The same things were measured in two ways. Each way mixes the same 10 hidden numbers, adds some noise and spreads widely along 5 directions of its own, which tell nothing about the thing.
Some things both ways: the first way, then the second way.
[ 21 -19  26  45   5  37  15  57   3   3 -13   8  75 -31  -6   2  24 -64]
[ -7 -34   5   4 -10  -9  17  32   6  38  16 -19 -32   6 -15  -1  65  51
 -28 -20 -22]

[ 59 -26  76  82  44  13 -24  20  21   0 -11 -16   6 -34 -56  26  -5  -1]
[ 24 -19 -25 -22  -3 -21 -18  15 -31  49  -1   7 -34   0  -9 -30  85 100
 -56 -76 -26]

[  4 -41  23 -19   3 -66 -18 -94 -15  26 -63   0 -78 -24 -32 -10 -41  20]
[ 89  70  83  43 -48   8   7  -5 -18   3   5  10 -12  13  32  40  60  78
  46 -35 -25]

[-55   7   9 -40 -37   2   8   1 -30  47 -53  36 -22 -27  -5   1 -37   4]
[ 37  40   7  44  -9 -11 -10  20  -7 -10  22 -29  13 -21  13 -48  -8 -67
  -4  20  20]

[-31  31  -6 -39  27  -3 -11   5 -46   3  16  29 -11 -37  18  14  -8 -25]
[-21 -45 -32  20  18 -42  17  11   0   7   8 -25  16  -9 -16 -19  26 -28
   4  55 -15]

[  0   2   5  22   5 -14 -17  -6 -10  47 -71   7  47 -26  53  -8 -44 -43]
[ 30 -37  30 -19 -16   3  55   0  51  12 -17  15 -63  39   1  19  39  41
  -5 -26 -17]

[-14 -28  12 -27   3   7  -7  -4 -27 -17  16  -4 -20   3 -30  19  15   0]
[ 23  22  23  -6   4  35  -2  -3   2 -31 -28   8  12   5   9  14 -27 -25
  14 -18  10]

[-10 -19   9 -22 -16 -34  22  11 -19  22  -8 -10  14  -7 -27  -1   1  36]
[  8  51   2  11  16  50 -14  21 -46 -23  10 -19  74 -41   0   5 -23 -40
  40  21  33]

[-67  61 -42 -36 -11 -33 -17  15  -3   1 -26  20   1   3  35  32  16  10]
[ 14  15 -41  24   2 -52 -18  16 -30  15  33  -8  36   0   5 -50  58  39
  52  -5 -36]

[ 68  11  24  34  -2 -39  20  16  40 -12 -23 -29  74 -55   8 -36  43  26]
[-11  12  37  45  -2  60 -26   4  11  -4 -23 -29  64   1 -30 -23   9  48
  11 -29   2]

[  2 -51  12   0  31 -11 -64 -42 -66 -34 -10 -26 -14  -4 -38  -3  -6 -27]
[ 29 -45 -57 -36 -41 -59  22 -42  11  22  23  16 -77 -49  20  27  54  42
  25 -17 -37]

[  7 -10  26  16  24 -31 -42 -26 -23   6 -24  -2 -15  -7 -25  -8 -19   2]
[ 33   8 -59  -3  10 -30 -41   3 -28  16  20 -13  -2 -38   7 -30  38 -25
  23 -17 -38]

[-69 -40   7 -20 -44  41   5  43 -49  -4  -8   6   6  20 -55  44   5 -18]
[ 34  64   4 -11  -6  25  -7  20 -44 -22  19   4  29 -30  30  15 -15 -37
  40  -4  23]

[-19 -15   2 -50  -5 -16   9  -5 -28  18   9   4 -30 -24   9  13  -9  23]
[ 24  -9  59  34 -37   1  23 -30  18   5 -19  -6 -35 -12   1 -15  30  17
 -58 -58  57]

[ 20 -16   6  24 -25 -47 -20 -24  23   3 -29 -16 -26  -2  11 -32   2  10]
[-15 -26 -23 -51 -34 -31  43   3  18 -16   3  48 -45  20  24 -11 -19  11
  -7   9  -3]

[-48  30   5 -39   7 -52 -19 -22 -33  -3   8  21 -51 -19  -4  19 -16  14]
[ -6  -6 -50  22  13 -68 -10  -8 -24  -1  19 -10  13 -21   1 -74  15 -62
   5  14  28]

[-33 -61  28  11 -12 -19   0 -36 -11 -51   3  -3 -24  36 -75  41  46 -40]
[-34   8 -19  -2 -11 -57 -22  21  -4  36  42 -14 -55  27   5 -16  40  38
  25 -37  23]

[-50  62 -50 -65  -4 -14  12  33  10  25  14  22  -9   7  62  34  19  29]
[ 10  -8  38  23   9  16  24   0  15 -23 -30   0  26  30 -11 -42  -7  10
 -44 -40  52]

[ 43 -30  52  18  15  15  10   1 -19  -1   3   3  26 -34 -42 -31   7 -32]
[  44    0  -25  -10   20    9    3    7    1  -19   -5   -7   -4  -28
    7  -25  -17 -105   -6    3   -2]

[-10 -20   8 -25  -7 -34  23 -21 -21  10 -12   1  21  -9   4  -5   3 -11]
[  7   3   5   2   9  13  11  -5  29 -12  -3  -9 -19  -7  -3 -32 -22 -90
   9 -10  52]

[-28  -2  52 -14 -16 -62   8 -27 -28  47 -47  21  -5 -21 -49 -21 -47  38]
[ 38 -11 -60 -17   5 -83  25 -13   0 -11  25  13 -40  -9  29 -65   3 -74
  -5 -17  40]

[ -4 -18   5 -11   6 -52 -29 -84 -18 -23 -25   5 -24  28  -9 -36  13 -42]
[ 28 -11 -34   9  -9 -61   1  -8  35   5  31 -13 -56  -3  17 -33  20 -51
  31 -20  -3]

[-27 -57  50 -26  20  45 -13  15 -71 -12  40  -6  -7  10 -50  36  -1  -9]
[ 32 -14  21 -31  -7  25  14 -20  14  -3 -34  14 -38 -11  10  27  24  -8
 -21 -73   5]

[-49   4 -22 -72   1 -19   9  -1 -25  46  -1  17 -29  20  28  10  -5  36]
[ 18  16   1 -11   7  30  -1  28  -4 -15  -3   6  16   2   6  -1  -2 -39
  25   2 -36]

[ 70 -16  38  20  16 -46  12 -17  10  23   0 -10  22 -25  -4 -65   6  15]
[-24 -27 -17   3  20   3   2  26  -9   3   0 -35  26 -17 -14   9   8 -18
  -9  25  -2]

[-18 -47  -9 -38 -19 -21  -3 -23 -19  31 -43 -14 -56 -36   6  29 -29  32]
[-15  19  13  32 -44 -10 -41   7  -8  47  21 -41 -39 -36  -5 -13  36  38
 -18  13   6]

[  8  -4  12 -30 -24 -21  42  44  21  14  16  -8  14 -50  -3   8  23  70]
[  2  34  23  24  11   8 -56 -11 -19  -6 -42 -12  30   9  -1 -38   5 -17
  -7 -38   6]

Other things, the second way, with their names:
j_87: [-24  18 -31  21  27  31 -73  44 -42  10  15 -68  55 -55 -17   6   5 -45
   5   7 -23]
j_809: [ -2  -1  27   6 -37 -13  -1  10  17  25 -14  -4 -32  24   5 -18  26  78
 -39  -7  -6]
j_617: [ 23  26  12  31 -20 -15 -17  -2 -14  -5  13  -6   0 -15  12 -24  19 -30
  11 -12  -7]
j_189: [ 23  -1  13   8 -17  -4  -1   2  21  10   3  10 -44  27  -6 -31  27  36
  -4 -50  -1]
j_99: [ -7  14  11  26  17  48 -37   4 -34 -28 -32 -34  53 -44 -21 -13 -58 -56
 -60  23  50]
j_179: [ -8 -30 -31  16  42  37 -21 -12  15 -32 -27 -37  59 -20 -35   2 -41 -25
  19   2  11]
j_281: [ 35   5   8 -14 -11 -13  31  28 -13  10  17  18 -30  14  14  -3  39  21
  -8  -7 -14]
j_373: [-20 -11  13 -24  -4   3  36  33 -14   1   6  33  -4  42  -2   8  26  40
  18   7 -17]
j_750: [-16  -6 -54   3  -6 -38 -12  20 -42   9  33 -17   3 -58   2 -38   2 -66
 -21  59   2]
j_766: [ 19  23  50   3 -19  71 -13 -13   2 -16 -27   2 -18 -15 -10  32 -27   7
 -11 -29  26]
j_493: [-38 -17  -5  -1 -12  -1   4   8  21  17  12  -3 -36  20 -23  -8  -2  38
  24  32  12]
j_50: [ 11  11  55  38  -9  39  -9 -11  50 -10 -22 -12  -2  31 -15 -31   2   3
  16 -62  23]
j_535: [ 12  -6 -33 -28  15 -18  14  23 -46 -13   5  23  30  16   6  58  25  70
  62  40 -72]
j_458: [ 27  23  59 -12 -45  57  11  -3  15  -9 -20  18 -35   8  10  67  -7  62
  17  -5 -21]
j_128: [ 32  26  12  30  -5  -8  -8  -2 -27  -7   6  -6  -7 -21   4 -38   0 -48
 -24  -5  38]
j_2: [-10  61  51 -10  10  64  12  42 -40 -43 -11   3  70  17  17  63 -48  -9
  49  33  33]
j_185: [ -3 -57 -26 -26 -13 -85  32 -22  11  19   5  18 -79  19  14  27  54  47
   1 -17 -18]
j_772: [ 37  15  -2  -8   4  27 -23  -5  15 -13 -16   2 -13 -10   6 -33  -9 -60
  -7 -57   1]
j_873: [-15  27  61  48   0  62 -35  15   9  -8 -16 -46  21   8 -25  12 -24  15
 -15 -25  46]
j_345: [ -5 -12  21  23  -9  22   8  -9  35 -25 -18 -15  14   9 -13 -14 -32  11
  -8 -13  37]
j_731: [ 19  20  -1  13   8  20 -11  20 -10 -25   5  -7  25   5  -2   3 -27 -13
  29  24 -14]
j_401: [ 15  26  24   7 -29  50 -19 -16   9 -15  -6   6 -14 -30  -3  -9 -22 -37
  14 -21  11]
j_29: [ 29  29  11  38  21  22 -66 -12  -6 -21 -24 -42  14 -11 -10 -17 -36 -30
 -29 -62  44]
j_361: [ 25  20  21  33 -17  10  -6   1  15  11   2 -28  -1 -19   1 -32  16 -16
  -1  -7  17]
j_140: [-23 -17  23  -6 -16  -7  32   1  43 -18 -23   6 -19  34   9 -11 -34  -9
 -16  17  30]
j_815: [ 38 -17 -36  11  44  -1   4  25 -16 -18  -4 -11  57 -10  -8 -38  29 -64
  11  -8 -48]
j_657: [  21   20    0    6   13   20   -3    4   32  -33   -3   -4    0    7
    6  -32  -41 -113   46    4   10]
j_75: [-27   6 -21  22  -6 -42 -38  10 -24  12  25 -40 -10 -20   2   0   1   3
  -7  13  26]
j_456: [  6   3 -34 -25   7  -6   6  28  -8  -8   7   9  15   5   8 -23  -3 -10
  18  14 -22]
j_480: [-11   5   1   4  -4  36 -10  27  28 -25   8 -15  -9   4 -11 -21 -61 -53
  -8  12  15]
j_271: [  0 -34 -16  11   7 -22  31  18  13  -2  -5 -12  21  15 -11 -27  10  23
 -16  36 -10]
j_670: [ 16   2 -27  37  14 -34 -40   0   1  12   4 -54   9 -16  -6 -36  12   8
 -14 -16  23]
j_484: [ 44  49  19 -22 -21  40   7   0  -7  -4   4  25  -1 -18  23   2  20 -18
  59 -33  -6]
j_70: [-37 -29   8  25  -7  19   1  10  18  -4  11 -29  -8 -17 -30 -18 -18 -25
 -36  -1  40]
j_434: [  6 -33 -80  -4  12 -83  -2  11   2  -4  15 -11 -18  -6   7 -99 -22 -54
 -69  19  29]
j_289: [ 17  35  33  20 -23 -12 -16 -31 -21 -20 -17  22   4  -9  21 -55   9 -37
 -22 -76  52]
j_453: [-30 -11 -30  13   5 -63   9  -4 -10  -1  12  -1  12  15  -2 -79   4  10
 -21 -17  75]
j_713: [ 30   4  -1 -23  20  54  23  10  12 -43 -18  15   6  -4  -4   6 -60 -89
  15  36   5]
j_258: [ 10 -20  28 -10 -58  -8  44 -27  47 -17 -12  23 -48   4  21   5 -16  39
 -24 -19  28]
j_254: [ 29  23  -9  10  13  55 -25  -1  20  -5   7 -47  18 -51  -4  37  -6 -70
  81   2 -13]
j_206: [ -9 -54  -3  14   4   1  16   4   9   9  -2 -24 -19 -19 -29 -11  23   5
 -66 -32  24]
j_885: [ 57  12  41  16  -4  15  41  19   5 -13  -7  16  -5  37   1 -20  13  32
 -22 -21  15]
j_610: [ 38 -24  13 -13 -29 -16  56   4  33   7   9  17 -50  25  10  14  37  75
  -3 -29  -4]
j_896: [ 57   9  14  37  17  -3  -4  26  -5  19  19 -30 -19   2 -13 -41  48 -17
 -30 -49  16]
j_494: [ -8 -31   0 -30 -21 -27  47 -13   3  11 -17  30 -32   1  11  -6  33  13
 -14  13   3]
j_821: [ 21   8  -9  11   4   3   3  22 -32 -12  10 -12  19 -15  -4   6 -14  16
 -16  28  15]

Some of these things the first way, each followed by its name:
[ -6  32 -81 -10  31 -42 -47   0  10   1   2   0 -16  18  49   8  22 -12] -> j_535
[ 23 -17 -12 -18  19 -18  26   4  -8  28  -7   3  26 -29  -2  -6  10  -2] -> j_713
[ 42 -59  26   3 -19 -56  47 -23  10  -1 -14 -36  44 -17 -28 -25  36  23] -> j_484
[ 56 -21  -7   2  14 -63  22 -19  24   3  17 -11  13  -9   7 -52  48   7] -> j_70
[ 11 -13  -5  10 -21 -33   0  -7  15  39 -58   6  18  -2   9 -38  -3   3] -> j_480
[ 28 -49  20  15  36  -4 -29 -38 -25 -71  47  -8 -29  -3 -55   6  45 -61] -> j_185
[ -1  19 -29 -20  36 -26   0 -33  18  20  -2  27 -19  28  37   4  20 -39] -> j_896
[-19  -6  27   5 -38 -43  -4  16   2  -4   4   1 -14 -17  -8 -13   3  29] -> j_289
[ 12 -45 -18  15   4  15 -35 -14 -19 -73  25 -25 -17   2 -12  15  58 -63] -> j_401
[ 52   7 -12  37  13 -62 -26 -26  34  38 -51  -5 -16 -20  11 -41 -21  11] -> j_821
[ 21 -31 -33  -5 -15 -39 -10 -29  23 -24   9 -13 -36  16  -5 -26  43  -5] -> j_75
[-24  -3 -34  -8 -13  18  18  43   8  22 -11  20  18  -6  20  25  21 -36] -> j_281
[ 42 -15  19  12 -20 -36 -13 -56  24 -23 -19 -13 -38 -15  15 -37   9 -12] -> j_140
[ -8 -68  -9 -25   2   9 -18 -23 -33   4 -23 -21 -39 -13 -24  32  -4   2] -> j_458
[  9   3   2 -18  -4 -26  -3 -16   1 -10 -16 -10   8 -13  -3 -13  22  16] -> j_345
[-69  16 -52 -84  -2 -44 -11 -52 -31   7  -4  22 -41  44  51  10  12 -13] -> j_657
[-19 -19  11 -14 -31  52  27  43 -23 -19 -18   2  45 -47 -14  25  25 -36] -> j_361
[-10 -44 -19  15   4  27 -31  32 -28  -4 -16 -13  12 -14  -3  38   0 -37] -> j_766
[ 64 -61   5  12  24 -24  46 -26  20 -70  27 -34  17 -47 -66  32  96 -28] -> j_493
[ -2  11   0  18  38  10 -47  16 -26   8  12  15   3   9  27  -6  -5 -45] -> j_206
[ 45 -39 -10 -13 -37 -18  21  -9  22 -24  -2 -32  14 -24  -4 -40  55  18] -> j_258
[ 56  45 -18   4  -2 -34  30  22  49  24 -28   1  54 -56  51 -41  23  15] -> j_271
[  3 -13  -4 -27  -5 -21  39  11   2  34 -36   2  42 -19 -10   1  14  20] -> j_610
